The rows come from 5 hidden closed curves, with some noise, and rows from the same curve form a group. Each curve winds through 8 dimensions. The rows are also pushed far along 6 directions, which tell nothing about the answers.
Known rows, each followed by its group:
-27; -92; 13; -117; -107; -43; 27; 180; -38; 273; -52; 2; 147; 109; -105; -79; -202; -177; -139 : Q530
-247; -65; -89; 9; -30; -102; 187; 15; 39; -314; -150; -153; -6; -227; -275; 52; 95; 198; 83 : Q859
439; 16; -19; 170; 131; 156; -130; -18; 300; 93; -63; 315; -238; 251; 142; -214; 25; 34; 57 : Q859
-254; 94; 60; 106; 223; -36; -142; 46; 164; 308; -221; -195; 70; -27; -7; -134; -379; -157; 121 : Q718
95; 278; 110; 115; 284; 192; -88; -207; 147; -205; -75; 91; -170; -115; 190; 116; 134; 141; 29 : Q530
269; 87; 81; 52; 36; 25; 59; -77; 38; -109; 92; 54; 86; 70; -149; 8; 24; 150; -285 : Q718
28; 49; -40; 6; 247; 142; -69; 2; 86; 4; -128; -64; -36; -115; -8; -108; 21; 48; 105 : Q530
-102; -96; -85; -96; -28; -58; 91; 97; -49; 145; 69; 35; 80; 109; 52; -131; 169; 40; -12 : Q530
38; -143; -136; 4; 102; 12; -15; 136; 79; 185; -149; 7; -51; 79; 48; -232; 10; 14; 61 : Q318
114; 35; -9; -75; 195; 164; 0; 123; 19; 59; -134; -58; 9; -157; -33; -74; -263; -39; -60 : Q718
48; -46; -8; 54; -251; -62; 0; -54; 80; 220; 270; 148; -53; 231; 111; -9; -15; -4; -70 : Q718
-206; 6; -90; -32; 44; 127; 115; -17; -140; -72; -59; -68; 31; -162; 80; 66; 155; 60; 93 : Q493
201; 120; -59; 6; 7; 207; 51; -36; 49; 145; 221; 130; -15; 49; 53; -69; 239; 110; -32 : Q859
244; 197; 113; 85; 20; 47; -83; -132; -1; 145; 90; 54; -7; -58; 33; -5; -77; -92; 8 : Q318
198; 20; -9; 141; 21; -76; 64; 95; -143; -18; -36; -4; 197; 124; -38; -122; 4; 93; -184 : Q318
-77; -56; -125; 108; -67; -43; 77; -35; 15; 1; -64; -38; -9; -37; 22; -44; -104; 58; 6 : Q718
-216; 69; 32; 15; -65; 25; -110; -76; 111; 234; -93; -31; -63; -112; 140; 77; -510; -294; 53 : Q718
-146; -207; -110; 38; -30; -50; 198; 86; 40; -69; -37; 22; 76; 124; -228; -111; 171; 162; 122 : Q718
224; -85; 85; -83; 75; 265; -38; 182; 52; 333; -23; 184; 48; 180; -48; -138; -179; -100; -25 : Q718
-153; 6; -64; 142; -44; -130; 44; -93; 98; 36; -55; -46; 6; -35; -98; -3; -72; 99; 101 : Q859
162; 131; -38; 111; -76; 46; -116; -254; 150; 171; 202; 146; -64; 106; 172; -24; -140; -117; -44 : Q718
332; 19; 65; 91; 103; -46; -217; 137; 195; 313; -180; -46; -123; 22; -118; -227; -214; -96; 17 : Q493
155; 42; -126; 189; -124; -31; -116; -202; 236; -193; 99; 108; -246; 139; 53; 107; 3; -34; 61 : Q493
-27; 113; 91; -221; 44; 103; 41; 108; -101; 274; -84; -34; 152; -209; -26; -34; -164; -126; -160 : Q530
202; 204; 157; -44; 203; 60; 152; 27; -22; -204; -228; 22; 109; -274; -182; 17; -143; 104; -258 : Q718
-118; -114; -55; -61; -178; 7; 110; 5; -34; 162; 18; 45; 30; -58; -93; 0; -25; 5; 80 : Q859
62; 102; 106; 8; -38; 42; 76; -28; 10; 91; -12; 174; 39; -1; 31; 0; -98; -35; -62 : Q718
67; -120; -72; 91; -58; -45; 73; 174; -125; -191; 21; -121; 80; 95; -166; -46; 180; 153; -38 : Q859
349; 396; 156; 123; 393; 71; -198; -91; 108; -108; -165; -138; -21; -219; -2; 14; -268; -22; -190 : Q318
169; 139; -62; 74; 283; 191; 7; 77; 110; 46; -50; -2; -12; -32; -2; -183; 148; 184; 41 : Q859
-143; 232; -2; 35; -52; 2; -111; -238; 148; 61; 137; -61; -80; -51; 85; 176; -34; -99; -32 : Q493
80; -22; -56; -171; 22; 77; 7; 66; -48; 326; -30; 93; 104; 69; 112; -137; -4; -90; -189 : Q318
-280; -406; -274; -149; -295; 4; 194; 284; -237; 367; 82; -50; 217; 213; 4; -157; -44; -73; -44 : Q718
-57; 103; 67; -103; 125; 101; 1; -34; 0; 19; -10; 23; 74; -63; -34; 42; -39; -149; 66 : Q530
-80; -1; 16; -24; 8; -29; 111; 87; -14; 99; -62; 11; 64; -46; -46; -74; -60; -62; 49 : Q318
10; 149; -74; 59; -93; 16; -18; -233; 126; 22; 181; 117; -91; -7; 12; 81; 116; -65; 190 : Q493
-146; 111; 153; -2; -93; -125; -98; 10; 130; 214; -64; -126; -18; -60; -49; 77; -319; -211; -110 : Q859
9; -137; -100; 224; -104; -77; -2; 63; -36; -26; -45; -87; -5; 156; -78; -40; 146; 170; 44 : Q493
-138; -202; -18; -100; -123; 49; 36; 209; -136; 330; 29; 31; 39; 97; 141; -117; -17; -100; 78 : Q318
-111; -27; 14; 2; -70; 72; -13; 24; -65; -78; 77; 21; 5; 69; 71; 91; 127; 72; 3 : Q530
-511; -125; -297; 3; -162; -101; 201; -150; 88; -63; 72; -2; -116; -86; 94; 3; 327; 123; 314 : Q493
37; -159; 8; -232; 92; 149; 119; 232; -111; -55; 17; -20; 53; -86; -109; -68; 125; 122; -27 : Q718
-279; -20; -47; -517; -197; 246; 234; -126; -201; 138; 515; 176; 128; -116; 157; 150; 341; -100; -41 : Q718
-178; 143; 38; -144; 116; 60; 53; -45; -14; 60; -61; -30; 105; -116; 79; 54; -137; -149; -150 : Q859
87; 77; 6; -66; 43; -3; -79; 40; 42; 106; -9; -36; -124; -116; 158; -38; -108; -137; -30 : Q493
-538; -176; -46; -168; -2; -35; 80; 274; -145; 16; -111; -234; 144; -15; 7; -7; 64; 3; 31 : Q859
-48; 54; 27; -92; 134; 88; 8; -44; 38; -119; -1; 4; 16; 5; 23; 69; 52; 7; -100 : Q530
189; 235; 177; 18; -27; 3; -2; -223; 113; -108; 203; 129; -121; -114; 67; 136; 28; 90; -134 : Q718
458; 205; 110; 52; 546; 110; -159; 143; 209; -143; -271; -46; -73; -64; -148; -203; 106; 219; -87 : Q318
-50; -177; -43; -55; 84; -4; -44; 162; 39; -31; -95; -76; 42; 132; -144; -94; -57; -62; 31 : Q530
264; 98; -50; -33; -126; -38; 111; -141; 25; -129; 219; 89; -2; -31; -155; 53; 243; 97; -135 : Q493
319; 173; 54; -72; 164; 295; -105; 147; -156; 310; -2; 68; 94; -68; 168; -125; -77; -70; -83 : Q530
-197; -5; 92; -8; -118; -149; -73; 78; -21; 129; -105; -215; 71; -10; -20; 80; -350; -172; -230 : Q859
-129; 16; -2; -84; 3; 31; 39; -46; 81; 19; 17; 112; -84; -66; 87; -19; 135; 26; 141 : Q530
-111; 31; 177; -111; -152; 45; -44; 67; -293; 174; 91; -171; 184; -111; -19; 153; -88; -108; -135 : Q530
188; 81; 22; 34; 376; 5; -251; 331; 185; 63; -345; -277; 41; 26; -234; -199; -319; -77; -126 : Q493
187; 127; 48; 156; -159; -90; -140; -131; 49; 56; 156; 8; -86; 26; -6; 76; -59; -25; 9 : Q493
176; 38; -26; 99; -204; -195; -161; -79; 106; 61; 123; -107; -68; 15; -158; 21; -165; -85; -38 : Q493
-51; 162; 128; -82; -76; -193; 22; -51; -4; -17; -108; -132; 116; -260; -183; 96; -482; -294; -192 : Q718
-43; -16; -9; 113; -76; -141; 10; 26; 145; 106; -87; -6; -38; 69; -69; -60; -177; -66; 11 : Q318
-163; -66; -77; 67; -50; -226; -15; 116; 112; 166; -220; -190; -65; -75; -24; -112; -286; -89; -27 : Q493
-216; 49; -18; -148; -13; -44; 89; -48; 41; -100; -75; -29; 47; -134; -91; 106; -48; -94; -48 : Q318
296; -109; -90; 21; 200; 118; -21; 357; 59; 186; -132; 97; 93; 259; -216; -344; 185; 111; 110 : Q493
30; -170; -104; -53; 93; 120; 152; 302; -109; 103; -71; -21; 176; 70; -135; -253; 84; 95; 14 : Q318
139; 57; 27; 147; -36; 167; -138; -58; 134; 203; 126; 235; -211; 183; 297; -67; 93; -31; 183 : Q859
-56; -208; -45; 85; -374; -225; -70; -56; -31; 77; 125; -95; -24; 160; -106; 104; -148; -115; -24 : Q859
-80; -129; 15; 27; -3; -46; -58; 72; -119; 45; -25; -125; 64; 67; -87; -13; 12; -114; 167 : Q530
-118; -96; -183; 102; -197; 138; -15; -157; -68; 110; 169; 131; -142; 127; 334; 65; 269; 69; 194 : Q530
52; 208; 87; 46; 63; -259; -18; -125; 11; -258; -310; -162; 98; -232; -152; 123; -385; -117; -336 : Q318
129; -45; -166; 32; -201; 71; -16; -18; -108; 328; 300; 88; 122; 314; 170; -48; 0; -114; -151 : Q318
66; -22; -96; -130; 53; 201; -30; 67; -54; 91; 104; 13; -10; -44; 45; -75; 207; 107; 63 : Q493
-190; -179; -172; -32; -209; -162; 70; -13; 2; 135; 71; -20; -2; 152; 38; -16; 128; -5; -31 : Q318
13; 130; 74; -238; 91; 212; 44; -86; -111; -118; 55; 164; 37; -155; 141; 102; 189; 7; -70 : Q318
-193; -76; -200; 37; -134; -183; 91; -66; 113; -76; -17; -88; -83; -99; -90; -28; 43; 60; 116 : Q493
-287; 414; 130; 0; 421; 34; -109; -123; 59; -134; -188; -319; 46; -506; 9; 74; -204; -62; 147 : Q530
298; -1; 55; -146; 47; 161; 79; 120; -95; -14; 85; 133; 91; 128; 25; -44; 185; 146; -385 : Q859
-365; 33; 81; -46; 6; -26; -59; 216; 21; 232; -171; -249; 21; -190; -93; -11; -240; -184; 181 : Q859
-83; 215; 78; 189; 80; 11; -152; -110; 56; -34; 15; -87; -58; -84; 110; 58; -35; 50; 151 : Q530
65; -361; -168; 270; -303; -386; 93; 148; -74; -82; -7; -83; 146; 439; -280; -119; 26; 154; -110 : Q859
-415; 12; -141; -218; -33; -112; 205; -145; -164; -171; -42; -62; 117; -227; 49; 126; 162; -88; 30 : Q318

New rows, each followed by its group:
269; 95; 114; -88; 51; 220; -3; -30; 69; 51; 13; 217; -31; -38; -17; 28; -182; -98; -88 : Q718
28; 188; -40; 277; -121; 14; -110; -346; 218; 247; 60; 185; -202; 7; 342; 22; -254; -94; 108 : Q718
-132; 58; 53; -3; 34; 21; 95; 32; 15; 79; -91; 97; 59; -36; 33; -39; -63; -14; 62 : Q718
-6; -33; -166; 293; 81; -34; 26; -173; 173; -397; -15; -10; -249; -41; 18; -27; 194; 233; 330 : Q318
-480; -190; -231; -211; -15; 98; -13; 197; -135; 450; -27; 12; 137; 159; 268; -135; -41; -350; 296 : Q318
-396; -51; -113; -278; 55; 158; 95; 103; -88; 60; 2; 17; 136; -25; 107; 13; 136; -58; 41 : Q318
104; 59; -8; 189; 46; -258; -89; -60; 212; -197; -123; -153; -104; 34; -189; 17; -51; 92; -106 : Q318
-276; -173; -255; -47; 81; -103; 269; 161; -65; -323; -197; -27; 193; 87; -110; -105; 212; 172; -51 : Q318
-120; 235; 154; 140; -23; -114; -52; -340; 97; -561; -44; -253; -197; -463; -98; 361; -219; 71; -36 : Q318
43; 131; 142; -101; -14; -117; -83; -73; 108; -216; -34; -240; -28; -250; -350; 218; -269; -148; -176 : Q859
149; -69; 56; -21; 54; -51; 8; 292; -1; 94; -144; 24; 141; 162; -119; -172; -197; -22; -197 : Q718
64; -65; -136; 394; 157; -117; -130; 20; 228; -146; -224; -155; -193; 46; -51; -178; -181; 64; 288 : Q318
-307; -67; -147; 76; -303; -297; 246; -147; -129; -260; -15; -178; 133; -134; -129; 165; -201; -53; -158 : Q318
-237; 132; -59; -15; -71; 8; 3; -282; 82; -72; 259; 85; -115; -108; 183; 133; 36; -136; 285 : Q718
567; 161; 161; 131; -90; 92; 69; -78; -43; -27; 155; 273; 12; 74; 61; -19; -3; 163; -344 : Q318
120; 45; -37; 68; 0; 63; 65; 3; -89; -55; 113; 6; 133; 80; -3; -41; 123; 163; -167 : Q318
76; 55; 5; -46; 392; 153; 35; 60; 24; -290; -163; 158; -58; -68; 54; -157; 493; 266; 257 : Q318
-17; 15; 173; 71; 128; 31; -64; 115; 1; 74; -157; -14; 19; -25; -61; -52; -156; -58; 183 : Q718
159; 37; -43; -60; 218; 82; -28; 90; 88; 51; -22; 37; -19; 81; 2; -135; 230; 124; -32 : Q318
4; -31; -117; -16; -77; -8; 190; 31; -156; -14; -13; -25; 169; -53; -13; -34; -133; -36; -192 : Q318
78; 104; 94; 69; 117; 104; 85; 1; 12; -101; -123; -27; 111; -70; -168; 75; -182; 104; -194 : Q718
66; 97; -39; 95; -6; -120; -197; -148; 237; -54; 87; -69; -243; -50; 6; 11; 32; -47; 176 : Q493
49; 38; -126; 194; 236; 142; 18; -44; 241; -3; -111; 184; -151; 53; 150; -246; 129; 178; 279 : Q318
-264; 101; 8; 125; -100; -183; -11; -281; 211; 0; -20; 57; -113; -51; 6; 129; -169; -168; 223 : Q859
-259; 330; 154; 136; 256; -77; -114; -143; 143; 94; -185; -109; -48; -305; 116; -2; -308; -209; 322 : Q718
156; 190; 107; 1; -52; 140; -30; -183; 19; -44; 190; 68; -57; -102; 78; 214; -194; -58; -130 : Q718
-49; 153; -38; 0; 58; -73; -12; -115; -48; 18; 19; -77; 76; -51; 94; 44; 10; -47; -110 : Q318
235; 85; 124; 105; 145; -50; 32; 82; -41; -262; -195; -101; 110; -69; -179; -18; -122; 198; -316 : Q718
355; 56; 5; 28; 286; 251; 3; 87; 46; 141; 10; 287; -8; 105; 81; -296; 213; 60; 238 : Q718
-298; 81; 99; -355; 121; 97; 259; 77; -191; -360; 36; 13; 165; -287; -56; 138; 266; 114; -52 : Q718
-3; 87; -86; 34; 147; -28; 3; -29; -30; -25; -3; -34; 65; 28; 60; -54; 171; 36; 27 : Q318
-15; 106; 92; -130; -196; -50; -128; -34; -55; 286; 97; -190; 125; -55; -82; 183; -425; -329; -318 : Q318
-45; 153; 79; 188; -197; -217; 3; -155; 41; 93; -24; -55; 4; -57; 76; 111; -451; -163; -211 : Q318
-372; 276; 141; -146; 317; 247; -36; -153; -44; -168; -26; -144; 44; -320; 135; 235; 52; -45; 83 : Q530
-209; 51; -13; -302; 143; 69; 121; 130; -92; 120; -2; -89; 85; -232; -11; -67; 234; -33; 66 : Q493
-193; -26; -106; 95; -185; -152; 8; -102; -9; -135; 94; -72; -139; -17; 152; 124; 60; -53; 112 : Q493
-387; 167; 2; 231; 19; -105; -67; -291; 112; -76; 51; -59; -159; -105; 227; 117; 98; -38; 417 : Q859
-216; -9; -117; 69; -124; -143; 47; -160; 87; -20; 100; 6; -116; 43; 136; 72; 131; 15; 93 : Q318
172; 60; -136; -6; 184; 70; 23; -67; 44; 57; -86; 164; -38; 20; 179; -156; 101; -7; 23 : Q318
242; 81; 44; -122; 246; 244; -133; 85; 25; 7; 71; -14; -28; -4; 18; -27; 83; 61; -73 : Q859
282; 213; 126; 18; 50; 221; -116; -161; 44; 252; 46; 182; -86; -142; 136; 36; -220; -95; 65 : Q859
-253; -50; 102; -33; -191; -91; 43; -112; 30; -70; 17; -60; -10; -124; -170; 203; -248; -167; 83 : Q718
-146; 227; 109; -295; 357; 308; -36; 64; -70; 20; -139; -31; 92; -301; 146; 36; -70; -100; -35 : Q318
41; -193; -98; -105; -34; -33; 119; 311; -122; 170; -93; -23; 283; 291; -115; -167; -105; -53; -377 : Q859
234; 262; 1; 156; 42; -180; -74; -174; 184; -112; -69; -158; -62; -200; -171; 45; -269; -45; -191 : Q493
-202; -42; -47; -25; -161; -23; 64; 50; -137; -38; 67; -185; 71; -99; -90; 90; 4; -62; 30 : Q859
-39; 249; -41; 439; 69; -87; -189; -408; 337; -197; 57; 15; -288; 9; 182; 60; 66; 156; 276 : Q318
34; 106; 57; -24; -164; -79; 171; -111; -137; -103; 193; 84; 140; -39; -41; 110; 66; 10; -143 : Q718
-190; -339; -176; -6; 53; -31; 145; 242; 27; -271; -46; -59; -59; 107; -159; -139; 335; 314; 249 : Q718
-371; 359; 221; -137; 320; 24; 15; 0; 18; -153; -238; -362; 33; -632; -183; 139; -135; -87; 148 : Q859
-141; -150; -88; -71; -94; -52; 18; -60; -57; 35; 160; 2; -26; 101; 109; 2; 196; -9; 72 : Q530
-28; 60; -171; -62; -284; 44; 103; -469; 84; -93; 359; 396; -168; 84; 256; 193; 374; -43; 113 : Q318
290; 17; 8; 7; 108; 120; -5; 138; -167; 256; -3; 195; 123; 156; 178; -217; 56; -64; -5 : Q318
-319; 149; 1; 118; -123; -219; -4; -203; 73; -278; 49; -131; -115; -199; 9; 227; 13; 30; 166 : Q493
-26; -168; -30; 103; 80; -84; 10; 147; 32; -345; -187; -140; -98; -35; -137; -52; 51; 184; 106 : Q318
-23; 113; 67; -166; 35; 80; -62; -119; 112; 119; 164; 28; -51; -119; 42; 30; -117; -163; 16 : Q718
153; 17; -87; 149; -76; -46; -59; 58; -15; 158; 120; -41; 122; 218; -26; -111; -75; 21; -138 : Q530
174; 40; -5; 171; -58; -108; 12; -117; 82; 3; -10; 32; -7; 23; -120; -3; -93; 137; -84 : Q859
141; 186; 208; -18; 8; 53; -120; -130; 40; 263; 8; 95; -70; -143; 52; 42; -223; -265; 126 : Q859
-29; -69; -47; -29; 289; -46; -117; 309; 177; 150; -202; -120; 10; 61; -83; -314; -208; -103; 162 : Q718
-155; -133; -45; 57; -64; -190; 139; 214; -42; -88; -197; -91; 165; 95; -169; -92; -122; 89; -171 : Q718
144; 7; -121; -28; 202; 241; 3; 98; 143; -49; -49; 145; -71; 105; 43; -121; 256; 230; -13 : Q493
-35; -118; 7; -77; 152; -90; 154; 305; -9; -136; -247; -52; 157; 76; -272; -160; 90; 90; -98 : Q859
-89; 304; 74; 23; -48; 14; -106; -287; 122; -22; 110; 28; -148; -264; 133; 207; -140; -111; 124 : Q493
56; 212; -20; -98; 61; 260; 143; -190; -63; -87; 126; 157; 16; -175; 122; 106; 302; 158; -73 : Q530
-106; -84; -9; -21; -46; -12; 55; 121; -26; 152; -28; -24; 8; 29; 100; -73; -24; 66; -109 : Q318
-222; 32; -86; -3; -163; 147; 86; -175; -17; 42; 174; 102; -90; -151; 122; 129; 137; 83; 239 : Q859
-185; -7; -117; -131; -168; -82; 161; -123; -97; -35; 15; 53; 135; -40; 37; 87; 6; -51; -221 : Q318
-339; -94; -169; -126; -216; 46; 184; -93; -94; -22; 153; -23; 34; -115; 60; 154; -32; -45; 15 : Q718
14; 183; 59; -45; 19; -174; -19; -160; -73; -73; -70; -96; 76; -174; -50; 112; -64; -142; -125 : Q318
195; 315; 36; 47; 257; 66; -74; -215; 59; -83; 19; 45; -47; -118; 173; 27; 107; 47; -63 : Q318
118; 91; 122; 96; 2; -40; -75; 56; 153; -230; -100; -140; -124; -170; -268; 107; -127; 109; -40 : Q859
94; 172; 32; 134; 88; -92; -59; -121; -31; -33; -98; 47; 36; -21; 131; -24; -68; -57; -17 : Q318
-40; 40; 17; 171; -51; -195; 120; 3; -137; -151; -73; -104; 148; -52; -89; -4; -94; 21; -39 : Q318
-387; -42; -259; -10; -351; -17; 270; -314; -98; -175; 407; 72; 25; 71; 83; 247; 582; 188; 58 : Q493
-85; -77; -98; -1; -105; 103; 67; -45; 14; 271; 234; 150; 95; 265; 108; -81; 127; 25; -8 : Q718
